The rows of each matrix lie in a flat space through zero, up to rounding. After each matrix: how many dimensions does the smallest such space have?
In the rows, 128 means zero.

[[ 88 121 151 179 153 117 101  85 147 136  47 131  71  91 134 125 161 112
  124 131 150]
 [121  38 150 182 129 154 114 165 152  95  74 135 109  95 105 138 110 151
   92 135 115]
 [151 150  99 155 112 159 161 196 112  53 110  91  84 164 117 106 158 112
  123 157 160]
 [179 182 155  94 113  77 144  91 141 203 138 121 125 113 141 152 152 143
   94  95 150]
 [153 129 112 113  14 131  83 112 123  94 186  75 132 163  97 127  58  56
   79 152 117]
 [117 154 159  77 131  63 142 125  92 133 157 104 161  97 155 107 143 167
  103 171 149]
 [101 114 161 144  83 142  58 130  93 124 164  81 164 142 155 103  89 148
  137 165 118]
 [ 85 165 196  91 112 125 130 117 107  77 153 117  88 140 117  75 156 111
  183  81 160]
 [147 152 112 141 123  92  93 107 115  95 120  99 110 136 132 106  84 120
  127 152 145]
 [136  95  53 203  94 133 124  77  95 130  99 129  39 150  95 182  38  63
  140  88  85]
 [ 47  74 110 138 186 157 164 153 120  99 140 185 107 143  60 137 132  85
  168 107  99]
 [131 135  91 121  75 104  81 117  99 129 185  57 143 189 129  86 101 109
  110 138 164]
 [ 71 109  84 125 132 161 164  88 110  39 107 143  54 152 117  87 103  37
  180  44 127]
 [ 91  95 164 113 163  97 142 140 136 150 143 189 152  93 123 129  93 131
  122 100 141]
 [134 105 117 141  97 155 155 117 132  95  60 129 117 123  45 178 103 135
  100 153 101]
 [125 138 106 152 127 107 103  75 106 182 137  86  87 129 178 132 156 108
  123 115 124]
 [161 110 158 152  58 143  89 156  84  38 132 101 103  93 103 156  67 192
  165 207 101]
 [112 151 112 143  56 167 148 111 120  63  85 109  37 131 135 108 192  78
  173 116 156]
 [124  92 123  94  79 103 137 183 127 140 168 110 180 122 100 123 165 173
   77 188 181]
 [131 135 157  95 152 171 165  81 152  88 107 138  44 100 153 115 207 116
  188  21 122]
 [150 115 160 150 117 149 118 160 145  85  99 164 127 141 101 124 101 156
  181 122  63]]

16

[[146 169 157  85 136 187 129 125 108 116 104 124 157 155 125 147 165 136
  167 150  95]
 [169 119  70 153 105  62 150 163 160  92 112 126  81 109 107 154  73 123
   99  78 118]
 [157  70 159 173 109  65 136 140 136 106 152 142 121  65  98 177  82 167
  133 127 111]
 [ 85 153 173 194 150 124 120 153 111 164 151 148 114 124 125 117 118 124
  154 164 118]
 [136 105 109 150 153 126 121 139 121 124 150 134 116 109 107 163 141 129
  119 114 131]
 [187  62  65 124 126 124 130 115 143 104 120 137 112 100 118 118 104 117
  105  80 195]
 [129 150 136 120 121 130 161 135 124 130 104 111 130 134 117 150 103 155
  154 133 108]
 [125 163 140 153 139 115 135 144 139 138 127 137 105 135 135 114 102 102
  130 123 131]
 [108 160 136 111 121 143 124 139 133 126 126 107 131 139 128 130 146 131
  128 135 123]
 [116  92 106 164 124 104 130 138 126 152 142 138 127  94 133 126 114 126
  117 109 148]
 [104 112 152 151 150 120 104 127 126 142 178 139 134 103 140 139 149 108
  112 153 123]
 [124 126 142 148 134 137 111 137 107 138 139 155 145 120 139 130 151 116
  143 151  96]
 [157  81 121 114 116 112 130 105 131 127 134 145 156  97 152 133 124 117
  116 117 127]
 [155 109  65 124 109 100 134 135 139  94 103 120  97 142 101 131 112 144
  105  90 130]
 [125 107  98 125 107 118 117 135 128 133 140 139 152 101 170 123 142  92
  111 147 100]
 [147 154 177 117 163 118 150 114 130 126 139 130 133 131 123 185 118 129
  138 125  88]
 [165  73  82 118 141 104 103 102 146 114 149 151 124 112 142 118 144  87
   70  70 168]
 [136 123 167 124 129 117 155 102 131 126 108 116 117 144  92 129  87 183
  149 112 156]
 [167  99 133 154 119 105 154 130 128 117 112 143 116 105 111 138  70 149
  152 126 131]
 [150  78 127 164 114  80 133 123 135 109 153 151 117  90 147 125  70 112
  126 189  98]
 [ 95 118 111 118 131 195 108 131 123 148 123  96 127 130 100  88 168 156
  131  98 241]]

11

[[ 54 111 129 108  70 175 160 131 109 132 114 148 139 132  94  82 119 121
  118 142 163]
 [111 106 158 112 149  81 186 121 126 120  95 164  94 110 135 107 120 130
  137 140 152]
 [129 158  50 186  72 164 122 127 183 134 160 112 201 176 117 129 157 136
  104 137 140]
 [108 112 186 115 149 124 120 148  75 147 127 151  63  81 124 110  92 101
  123 133 133]
 [ 70 149  72 149  94 155 154 112 166 130 171 157 107 157 125 106 104 103
  148 162 119]
 [175  81 164 124 155  60 143  90  92 133 120  89 129 140 120 157 120  93
  119 112 120]
 [160 186 122 120 154 143  54 122 131 131 151  84 128 115 137 122 133 165
  124 123  88]
 [131 121 127 148 112  90 122 127 108 149 102  85 159 160 108  99 142 116
   87 105 101]
 [109 126 183  75 166  92 131 108  67 147 100 127  84  98 102  92  91 125
  121 105 141]
 [132 120 134 147 130 133 131 149 147 106 113 140 120 110 162 131 160 153
  130 147 106]
 [114  95 160 127 171 120 151 102 100 113 106 166  78  71 146 143 134 150
  125 123 135]
 [148 164 112 151 157  89  84  85 127 140 166  72  96 146 138 113 117 118
  120 135  44]
 [139  94 201  63 107 129 128 159  84 120  78  96 157 122 110 107 136 132
  128 126 148]
 [132 110 176  81 157 140 115 160  98 110  71 146 122  83 140 137 148 169
  135  97 136]
 [ 94 135 117 124 125 120 137 108 102 162 146 138 110 140  90 109  82  89
  119 111 149]
 [ 82 107 129 110 106 157 122  99  92 131 143 113 107 137 109 115 107 100
  132 132  95]
 [119 120 157  92 104 120 133 142  91 160 134 117 136 148  82 107  80  75
  127 122 169]
 [121 130 136 101 103  93 165 116 125 153 150 118 132 169  89 100  75  71
  141 147 170]
 [118 137 104 123 148 119 124  87 121 130 125 120 128 135 119 132 127 141
  123  98 112]
 [142 140 137 133 162 112 123 105 105 147 123 135 126  97 111 132 122 147
   98 100 170]
 [163 152 140 133 119 120  88 101 141 106 135  44 148 136 149  95 169 170
  112 170  60]]

10

[[149 103  83 115 133 138 130 160  65 112 145 135 150 198 156 128 125 107
  129 120 141]
 [103 146  76 158 110 113 134 165 124 102 146 118 157 143 103  96 183 128
  107 147 144]
 [ 83  76 193 117 128 128 146 145 131 149  88 124 134 119 119 118 105 142
  119 134 160]
 [115 158 117 139 136 115 153 101 155 143 106 133 107 141 137 121 131 112
   93 106 134]
 [133 110 128 136 108 169 144  98  97  66 118 113 140  97  99  48 114  98
   98 169 161]
 [138 113 128 115 169 151 153 150 164  63  89 100 134  53  88 143 116 108
   91 112 136]
 [130 134 146 153 144 153 102 129 161  93 103 127  95 166 138 134 156 169
  141 117 151]
 [160 165 145 101  98 150 129 242 159 144 116 124 148 111 104 188 125 146
  168 148 144]
 [ 65 124 131 155  97 164 161 159  97 156 154 138 143 122 139  94 158 147
  121 166 176]
 [112 102 149 143  66  63  93 144 156  79 102 136 175 158 118 129 129 127
  133 143 134]
 [145 146  88 106 118  89 103 116 154 102  73 163 133  86 143 125 120 180
  137 156 119]
 [135 118 124 133 113 100 127 124 138 136 163 222 109  78 175 154 152 150
  163  70 179]
 [150 157 134 107 140 134  95 148 143 175 133 109 110 132 155 139 134  92
  102 139 159]
 [198 143 119 141  97  53 166 111 122 158  86  78 132 121 138 138 101 182
   85  98 110]
 [156 103 119 137  99  88 138 104 139 118 143 175 155 138  99 178  93 192
   78  92 163]
 [128  96 118 121  48 143 134 188  94 129 125 154 139 138 178  90 105 178
   76 113 136]
 [125 183 105 131 114 116 156 125 158 129 120 152 134 101  93 105 106 125
  170  99 129]
 [107 128 142 112  98 108 169 146 147 127 180 150  92 182 192 178 125 183
  146 156 139]
 [129 107 119  93  98  91 141 168 121 133 137 163 102  85  78  76 170 146
  129 127  94]
 [120 147 134 106 169 112 117 148 166 143 156  70 139  98  92 113  99 156
  127 136 121]
 [141 144 160 134 161 136 151 144 176 134 119 179 159 110 163 136 129 139
   94 121 143]]

19

[[ 91 104 148 149 149 138 112  92 110 174  91 133 155  88 122 140 119 156
  149 138 134]
 [104 150 164 152  98 118 119  62 170 135  61 162 149 107 122 115 123 161
  131 118  85]
 [148 164 117 105  90 151 156 148 166 121 178 164 122 107 145 108 166  97
   99 174 147]
 [149 152 105 109 103 114 130 162 138  75 113 102 101 196 134 116 109  98
  120  88 139]
 [149  98  90 103 121 134 122 168 124 111 169 121  86 160 132 158 136 121
  160 107 167]
 [138 118 151 114 134 158 151 106 148 167 195 196 153  87 115 133 159 137
  131 181 123]
 [112 119 156 130 122 151 124  99 144 154 117 156 142  95 129 129 143 146
  143 131 116]
 [ 92  62 148 162 168 106  99  66 109 183 100 150 144  79 101 162 110 195
  166 141 123]
 [110 170 166 138 124 148 144 109 139 147 109 138 167  78 140  88 144 114
   84 165 104]
 [174 135 121  75 111 167 154 183 147  95 207 141 102 171 139 124 160  86
  131 110 133]
 [ 91  61 178 113 169 195 117 100 109 207 139 167 162  71 120 154 145 156
  182 139 147]
 [133 162 164 102 121 196 156 150 138 141 167 141 153  94 153  97 176  90
  104 146 109]
 [155 149 122 101  86 153 142 144 167 102 162 153 108 150 140 127 158 112
  138 110 120]
 [ 88 107 107 196 160  87  95  79  78 171  71  94 150  98 114 169  95 185
  159 130 121]
 [122 122 145 134 132 115 129 101 140 139 120 153 140 114 115 122 121 143
  122 145 119]
 [140 115 108 116 158 133 129 162  88 124 154  97 127 169 122 145 110 112
  142 111 146]
 [119 123 166 109 136 159 143 110 144 160 145 176 158  95 121 110 139 123
  117 167 136]
 [156 161  97  98 121 137 146 195 114  86 156  90 112 185 143 112 123  70
  103 116 157]
 [149 131  99 120 160 131 143 166  84 131 182 104 138 159 122 142 117 103
  126 142 149]
 [138 118 174  88 107 181 131 141 165 110 139 146 110 130 145 111 167 116
  142  80  96]
 [134  85 147 139 167 123 116 123 104 133 147 109 120 121 119 146 136 157
  149  96  79]]

8
